There are 10 hidden switches. A switch that is on adds its own fixed numbers to the row, and there is some noise. The rows also spread widely along 11 directions, which tell nothing about the answers.
In the rows, 128 means zero.
Some rows, each with its switches (1 for on, 0 for off) after it:
[107 135 110 161 144 117 132 125 114 120 107 148 131 140 117 130 161 105
 141 115 135 129 112 158 102 104 137 120 100 136 141 150 112] : 0 0 0 1 0 1 0 1 0 1
[128 142 118 131 121 114  79 128 170 139 155 117 123 134 172 144 144 121
 170 120 114 141 157 121 164 139 134 132 177  97 117  89 151] : 1 0 1 1 1 0 0 1 1 0
[130 101 130 116 103 152 115 160 146 123 114 136 134 134 159 175 119 133
 150 120 169 146 147 120 143 172 105 123 167  81 108 103 166] : 1 1 0 1 0 0 0 1 0 1
[117 153 154 141 129 132 120 108 156 101 118 140 109 137 101  96 142 116
 152 139 108 181 127 131 149 131 126 141 112 116 110 135 114] : 0 0 1 0 1 0 1 0 1 1
[ 76 150 186 153 108 133 139  81 129 117 115 137 118  86  80 139 156 102
 164 132 170 194 118 119 121  89 131 152  93 106 148 176 176] : 0 0 0 0 0 1 1 1 0 0
[121  89 165 134 106 191 139 151 168  95  90 144 100 118 109 113  82 174
 115 116 150 159 168  88 177 172  92 114 114 141  53 182 163] : 0 1 1 1 0 0 1 1 1 0
[153 103 105 183 125 167 181 157  83  89  95 131 114 156 153 171 142 113
  73  58 170  49 108 190  83  94 167  64  70 151 112 198 126] : 1 0 1 1 1 0 0 1 1 1
[ 92 121 146 128 112 134 128 142  83 137  88 124 113 120  46 155 138 113
 114 136 112 123 117 131  83 132 124 135 132  97 116 105  92] : 1 0 1 1 0 0 0 1 0 1
[108 134 138 162 118 135 125 131 147 125 119 112 103 109 134 155 130 136
 117  98 145 112 143 114 130  97 141 104 126 135 101 156 181] : 1 1 1 1 0 0 0 1 1 0
[121 161 145 127 134 123 131 116 140 115 137 103 109 155 112 146 137 127
 104  96 127 112  96 160 162 101 152 119 121 123 109 131 150] : 1 0 1 1 0 0 1 0 0 1
[129 151 110 144 137 136 127 146 162 129 125 102 124 135 160 132 151 135
 155  99 156 135 136 139 155  95 154 117 132 135 136 149 184] : 0 0 1 0 0 1 1 1 1 1
[124 132 111 131 117 124 141 128 124 134 128  99 129 124 148 147 149 131
 138 104 166 132 126 131 152  97 166 133 103 130 139 153 182] : 1 0 1 1 0 0 0 0 0 1
[128 153 116 137 163 132 140 146 131 120 116 112 107 155  85 115 138 111
 126 121 100 131 107 147 134 102 135 118 115 135 119 131 108] : 0 0 1 1 0 0 0 1 0 1
[178  99  60 135 121 118 163 119 100 140  94  48 131  93 202 143 147 102
 125 119 140 100 117 112 110 116 220 117  42 110 122 158 124] : 0 1 1 1 0 0 0 1 0 0
[ 97 105 153 171 125 151 116  96 124 109 154 184 124 138 135 142 134 121
 167 117 148 197 154 137 180 134 105 115 121 134 158 184 176] : 1 1 1 1 0 0 1 0 0 1
[157 127 105 106 131 141 164 117 144 101 105 132 136 138 114  59 131 127
 174 148 146 217 127 112 170 157 129 155  51 150 121 160 105] : 0 0 0 0 0 0 0 0 0 0
[137  99  85 146 111 110 108 124 112 109 109 162 160 153 171 139 147 131
 146 108 139 113 124 156 139 171 144 120  82 131 122 143  97] : 1 0 1 1 0 0 1 1 0 1
[141 155 111 117 156 137 131 151 104 122 126 107 110 178 100 145 157 105
 133 100 118 117  96 189 129 108 137 108 151 117 136  99 110] : 1 1 0 1 1 1 0 1 1 1
[ 96 139 139 132 129 144 112 150 162 127 123 124 110 135 102 112 123 157
 142 122 147 175 144 115 177 117 116 123 143 148 107 145 189] : 1 1 1 1 0 0 1 0 0 1
[137 143 109  96 112 106 123 135 134 125 109 108 147 138 129 142 154 138
 151 114 152 129 107 140 145 151 141 155 113 115 119 108 130] : 0 0 0 1 0 0 0 1 1 0
[136  94 119 149 107 144 123 116 122 119 126 129 124 127 179 151 134 112
 130 108 130 109 152 126 133 140 148 120 108 100 108 143 131] : 1 0 1 1 1 1 0 1 0 1
[136 135 116 134 128 143 123 155 139 122 127 127 116 152 140 139 133 129
 133 100 132 112 134 145 131 133 124 112 150 128 108 123 134] : 0 0 0 0 1 0 0 1 1 0
[172  84  91 135 105 139 163 114  93  99  94 126 137 137 171 152 130 118
 121  98 146  98 117 149 125 162 165 121  47 114 110 161  88] : 1 0 0 1 0 0 0 1 1 1
[121 154 152 117 131 141 149 115 114 112 118 127 113 147  77 119 150 102
 123 123 128 146 104 153 116 115 128 135 117 117 120 123 111] : 0 0 0 0 1 1 0 0 0 0
[163 103 115 113 129 165 166 136  87 130 111  82 102 139 125 159 120 109
 109 113 118 123 130 140 134 136 158 106 120  96 127 127 115] : 1 1 1 1 0 0 0 0 1 1
[107 130 157 132  85  87 102  73 150  82 122 172 155 134 127 137 147 144
 129 109 138 108 104 122 161 172 118 166  63 128  75 150 129] : 0 0 1 1 0 0 0 1 0 0
[128 177 120 152 172 113 134 107 128 125 146 107  98 156  99 127 157  90
 131 114  87 138 105 165 138  74 158 109 129 129 148 121 108] : 1 0 1 1 0 0 0 0 1 1

New rows, each followed by its switches (1 for on, 0 for off):
[127 128 122 149 149 140 129 120 120 137 150 122 103 135 117 133 124 107
 142 117  85 134 143 127 147 116 132 114 137 128 135 143 122] : 0 0 1 0 0 0 0 1 0 0
[123 141 129 154 127 125 125 123 137 112 121 131 116 140 147 141 155 112
 119 108 125 112 125 149 121 111 148 117 127 115 113 135 131] : 0 0 1 1 1 0 0 0 1 1
[112 172 149 142 119 120 121 129 176 110 120 116 108 126 107 130 134 130
 127 113 131 127 125 118 132 105 131 127 129 130  90 120 154] : 1 0 1 0 0 0 0 1 1 0
[137 125  90 152 142 154 150 182 142 129  73 107 119 133 143 116 137 132
 110 120 156 126 129 138 102 107 157  88 113 142 108 147 128] : 0 0 1 1 0 0 1 0 0 1
[177 131 132  85 114 148 155 134 162 113  98  80 123 117 137 125 122 114
 156 145 140 176 131  97 154 168 143 156 111  68  99 101 123] : 0 0 1 0 0 0 0 1 1 0
[118 156 133 175 142 131 128 138 176 101  85 130  99 132 122 117 134 117
  97 112 118 100 127 128  92  97 140  96 114 132  70 128 105] : 1 0 1 1 0 1 0 1 1 1
[120 148 169 154 116 144 164  96 141  82  89 152 112 115  74 100 139 106
 130 137 145 183 122 119 110 119 128 132  62 131 106 163 108] : 1 0 1 0 0 0 0 0 1 0
[121 113  98 103  99 118  98 127 125 142 139 124 140 141 157 126 146 151
 172 120 141 150 152 122 176 161 136 159 136 124 127 112 147] : 1 0 0 1 1 0 0 0 1 1
[136 112  92 123 143 134 102 133 111 135 130 156 126 167 125 119 130 130
 154 128  89 152 148 144 148 178 107 109 157 135 131  95  72] : 1 1 0 1 0 0 0 0 1 0
[133 124 138  95 112 135 144 114 123 135 124  88 113 126 125 154 124 124
 119 119 125 126 116 119 157 138 144 150 125  86 104 118 139] : 0 0 0 1 0 0 0 0 0 1
[138 114 102 121 149 149 135 141  84 157 130  76 103 134 110 148 130 127
 136 109 103 131 133 142 155 119 157 106 138 128 152 143 132] : 0 1 1 1 0 0 1 1 1 0
[161  98  88 154 100 109 127  93 106 130 123 105 131 122 224 179 143 114
  93  88 120  44 132 139 109 144 195  97  92 105 106 133 103] : 1 0 1 1 0 0 0 0 1 0
[116 161 133 165 158 139 151 105 137 136 155 104  86 125 117 132 137  85
 144 120 109 163 127 136 137  59 150 109 127 119 152 145 148] : 1 0 0 0 0 0 0 0 0 1
[166  96 137 133 114 182 170 115 118 118 116  71  93 109 163 151 115 112
 110  97 145 125 145 125 149 116 180 105  85  94 107 174 147] : 1 0 1 1 1 1 1 1 1 0
[ 79  82 153 169 100 156 114 113  94 144  96 166 109  94 111 152 126 116
 110 138 115 128 181 101  74 145 115 105 148 105 114 134 103] : 1 0 1 1 0 1 0 0 0 0
[130 136 137 149 128 143 151 109 155 122 107  85  98  92 152 140 132 112
 128 114 146 135 133 105 126  90 161 115 100 110 102 162 167] : 0 1 0 1 0 1 0 1 1 0
[ 88 102 104 145 128 127  81 131  99 162 145 148 114 142 122 123 136 133
 141 131  66 121 171 122 138 145 122 127 170 137 127 118 104] : 0 0 1 1 1 0 0 0 0 1
[122 139 121 129 128 152 150 152 123 131 108 100 105 138  98 123 125 133
 115 115 140 135 116 139 129 105 146 112 116 139 116 139 137] : 1 0 0 0 0 0 1 0 0 1
[103 149 140 158 142 125 110 102 154 139 149 111  96 111 138 138 139 117
 141 119 106 148 152 111 153  92 138 114 154 124 125 141 170] : 0 1 1 1 0 0 0 0 1 0
[113 134 143 159 131 134 140 134 122 117 118 135 123 132 123 177 151  99
 124 106 145 116 114 154 106 102 133 112 135  98 137 142 151] : 0 0 1 1 0 0 0 1 0 1
[ 58 140 101 141 117  95  86 154  82 165 123 144 137 149  80 151 170 154
 120 106 125  84 125 156 101 106 131 123 164 168 145 113 139] : 1 0 1 1 0 0 0 0 0 1
[115 117 102 143 151 141 110 132 130 149 129 114  97 123 119 111 116 125
 157 137  74 156 159 104 155 130 123 121 146 131 118 132 114] : 0 1 0 1 0 0 0 1 1 1
[ 98 116 147 142  83 133 149 128 111 117  83 129 134 100 114 155 148 133
 116 118 189 130 125 117 101 116 148 140  84 116 111 159 165] : 1 0 1 1 0 0 0 0 0 1
[126 140 116 109 123 135 146 142 116 132  89 109 123 123  79 101 150 125
 154 143 148 187 133 122 129 129 143 145 105 133 136 123 116] : 1 0 1 1 0 0 0 0 1 0
[128 160 162 152 124 165 172 148 180  86 107 122 103 128 123 117 139 126
 126 105 190 161 128 128 137  83 135 122 104 135 100 177 200] : 0 0 1 0 1 0 0 0 1 1
[136 126  77 115 147 135 121 161 112 152 141  94 111 155 114 118 122 135
 151 117  97 130 134 130 157 127 137 118 141 149 129 113 123] : 1 1 0 0 0 0 0 1 0 1
[106 132 146 124 123 169 159 130  99 145 141 110 111 121  80 137 135 126
 165 115 176 206 136 136 163  94 132 128 128 136 179 173 193] : 1 0 0 0 0 0 1 0 0 0
[136 102 118 162 100 132 146  85 138  91  94 147 123 122 172 115 128 132
 100 104 137  96 135 118 125 145 157 122  42 140  72 175  99] : 1 0 0 1 0 1 0 0 1 1
[114  87 105 139 110 132 129 112  87 142 116 126 130 112 140 131 135 141
 126 119 126 123 150 108 136 143 148 126  90 147 124 171 134] : 0 1 1 1 0 0 0 0 0 0
[ 99 149 169 146 120 149 143 109 136 121 119 102  88 111  83 138 123 122
 106 105 133 124 116 126 126  85 142 116 109 127 101 158 155] : 1 0 0 0 0 1 1 1 0 0
[113 107 147 192 133 164 119 128 139 107 134 161  84 137 138 147 112 110
 110 104  93 109 165 132 122 120 116  87 147 118  92 155 117] : 1 0 1 1 1 0 0 1 1 1
[108 123  87 126 100 126 102 179 167 152 112 100 129 118 169 136 128 183
 146  99 173 108 163  97 157 122 138 132 148 155  95 132 200] : 1 0 0 1 0 0 0 1 1 1
[151 136 130 102 123 146 117 131 180 101 116 126 128 151 142  95 131 133
 177 133 137 188 136 125 182 168 119 156 122 103  97 116 128] : 0 0 0 0 1 1 1 1 1 1
[119 119  78 119 108 105 117 136  95 152 103 103 135 120 118 124 145 124
 154 136 112 121 124 116 107 142 158 150  96 124 127 108  91] : 1 0 0 0 0 0 0 1 0 1
[ 75 154 155 128 102  85 104  80 116 130 146 138 146 112  90 153 171 121
 178 122 153 168 115 128 157 111 134 173 105 119 158 143 177] : 1 0 1 1 0 0 0 1 0 0
[139 127 128 119 136 139 163 127 102 114 101 116 127 133  87 130 148  95
 156 137 139 177 108 142 130 127 141 147  83 101 146 145 109] : 0 0 1 1 0 0 0 1 0 1
[138  94 145 128 122 183 148 148 129 108 121 145 113 137 121 134 118 123
 162 120 149 185 167 125 168 155 104 132 132 105 123 161 153] : 0 0 1 1 1 0 0 1 1 1
[150 109 125 121  99 125 124  94 113 107  96 100 128 115 155 140 148 109
 140 128 129 135 117 128 132 156 172 144  72  79 103 127 106] : 1 1 1 1 1 1 1 1 1 1
[153 153  76 125 138 103 135 118 164 115 139 101 135 153 171  83 144 146
 145 107 126 126 117 123 187 117 170 144  65 172 108 157 143] : 0 0 1 0 0 0 0 0 0 1
[127 118  98 133 120 138  99 147 149 135 128 122 110 145 141 119 106 156
 135 110  96 111 152 119 161 156 128 115 146 140  90 116 114] : 1 0 0 0 0 0 1 1 1 1
[121 119 115 122 123 135 121 129 147 141 133  87 103 112 141 116 119 128
 149 128 107 143 146  95 169 123 143 151 120 112  95 138 149] : 0 0 0 1 1 0 0 1 0 1
[ 96 154 137 154 127 118  98 121 168 134 128 117 112 118 154 145 145 133
 143 118 138 144 133 124 146 105 137 117 159 116 116 126 179] : 0 1 0 1 0 0 1 0 1 1
[ 99  94  91 197  97 107  75 126 112 130 136 174 139 137 206 176 155 139
 122  77 124  44 161 148 107 136 145  96 134 146 113 151 139] : 1 0 1 1 1 0 0 1 1 1
[ 49 150 122 156  97  93  62 175 157 136  85 169 140 125 101 145 158 170
 140 120 159 105 137 120  86 128  98 129 174 154  88  97 162] : 1 1 0 1 0 0 0 1 1 1
[154 125 103 132 139 159 171 159 125 131  89  78 102 114 129 135 125 114
 115 112 142 125 126 126 111 107 161 103 107 122 113 147 122] : 0 0 0 1 0 0 0 1 1 0
[149 153 179 142 109 102 140  54 177  75  99 121 124  93 148 146 146  69
 139 146 125 159 100 111 119 148 153 155  68  42  85 117 100] : 0 0 1 1 0 0 0 1 1 0
[106 145 131 105 118 123 127 132 120 140 125  93 109 142  96 146 131 156
 104  95 120  91 114 134 157 120 138 143 140 134 100 124 152] : 0 0 0 1 0 0 0 0 1 1
[ 97 154 196 119 112 137 146  89 101 113  92 108  94 100   4 128 136 102
 129 150 101 176  99 120 112 123 130 160  97  87 117 133  96] : 0 0 1 0 0 0 1 1 1 0
[125 123  95 135 131 126 101 154 147 143 111 123 124 133 141 122 132 142
 138 122 107 116 157 113 134 148 130 118 151 135 101 113 112] : 0 0 1 1 0 0 0 1 1 0
[119 129 115 106  86 110 133 139  73 145  96  97 150 121 124 190 174 135
 116 104 171  82 105 149  84 132 165 134 129 111 142 110 156] : 0 1 1 0 0 0 0 0 1 0
[100 150 118 168 143 118 102 110 135 146 147 106  96 124 130 130 137 113
 133 122  87 132 135 125 136  86 157 101 140 132 130 131 144] : 1 1 1 0 0 0 1 0 0 1
[ 99 127 157 165 104 111 113  74 121 106 155 164 132 132 152 173 147 116
 126  98 124 107 123 137 142 126 128 128 114 116 124 158 166] : 0 1 1 0 0 0 0 0 0 1
[ 61 143 130 176 105 128 122 160 114 139 103 139 129  94  96 153 170 137
 169 114 193 163 150 119  91  70 130 124 133 156 163 171 219] : 1 1 1 0 0 0 0 1 1 1
[ 99 113 171 195 132 166 141  98 118 121 119 108  57  94 100 155 100 105
  87 107  83 114 145 112 116  80 149  82 110 112  93 185 136] : 1 1 1 1 0 0 1 1 1 1
[123 106 137 118 109 157 146 137 111 128 118 139 126 134 109 137 125 139
 133 119 145 148 150 120 142 153 116 130 126 126 126 146 144] : 0 0 1 0 0 0 0 0 0 0
[126 191 153 135 158 118 138 129 150 121 116 105 112 132  74 135 161  64
 154 151 113 178  93 146  94  92 132 127 150  75 144  83 109] : 0 0 1 0 0 0 0 1 0 0
[139 140  63 121 142 104  97 141 132 151 123  95 112 160 131  91 131 145
 121 124  50  85 139 119 139 144 161 121 130 158  94  83  60] : 1 0 1 0 0 0 0 0 1 1
[152 130 120 135 155 143 148  88 124 107 146 119 107 148 132 116 130 106
 151 103 111 155 123 145 181 120 143 116  81 140 134 167 119] : 1 1 0 1 0 1 0 1 1 0
[173 126  91  92 106 115 118 133 181 114 120 110 153 149 198 115 135 156
 155 116 158 141 141 115 190 183 146 144 109 120  93 104 140] : 1 0 1 1 0 0 0 0 1 0
[136 127 129 163 129 136 122 121 157 122 138 121 105 128 174 165 122 116
 117  94 116  96 148 128 139 117 144  92 144 111 102 134 144] : 1 0 1 1 0 0 0 1 1 0
[ 89 141 215 155 104 142 126  79 139 107 166 129  83 120  99 206 111 127
  84  68 121  79 127 131 162  98 116 118 151 101  89 157 196] : 1 0 1 1 0 0 0 1 1 0
[ 96 101 130 154  87 136 130 125 120 115  84 138 120  97 109 127 126 155
 121 114 149 118 151  93 121 134 138 141  72 147  86 177 142] : 1 0 1 1 0 0 0 1 1 1
[125 157 126 153 125 126 155 134 167  97 112 112 126 123 146 133 154 139
 137  87 191 132 113 132 156  78 156 132  74 151 113 193 205] : 0 0 1 1 0 0 0 1 1 1
[131 125 110 146 129 132 120 148 149 125 113 124 134 136 161 149 141 124
 144 114 144 133 129 140 141 131 141 113 132 109 122 135 148] : 0 0 1 1 0 0 1 1 0 1
[ 78 160 148 112 117 128 136 136 100 148 111 101 119 108  49 122 175 131
 162 132 164 185 128 128 128  83 140 162 132 135 159 142 182] : 0 0 1 1 1 0 0 0 1 0
[ 94 117  78 138 132 112 101 144  83 166 152 142 152 140 124 143 172 128
 204 118 144 171 154 146 156 111 135 140 142 152 206 146 166] : 1 0 1 1 0 0 0 1 0 1
[ 77 161 140 185 114  88  98  87 168 129 139 137 117 105 164 152 158 112
 134 113 137 116 126 117 116  77 150 125 125 119 114 138 173] : 1 0 0 1 0 0 0 0 0 1
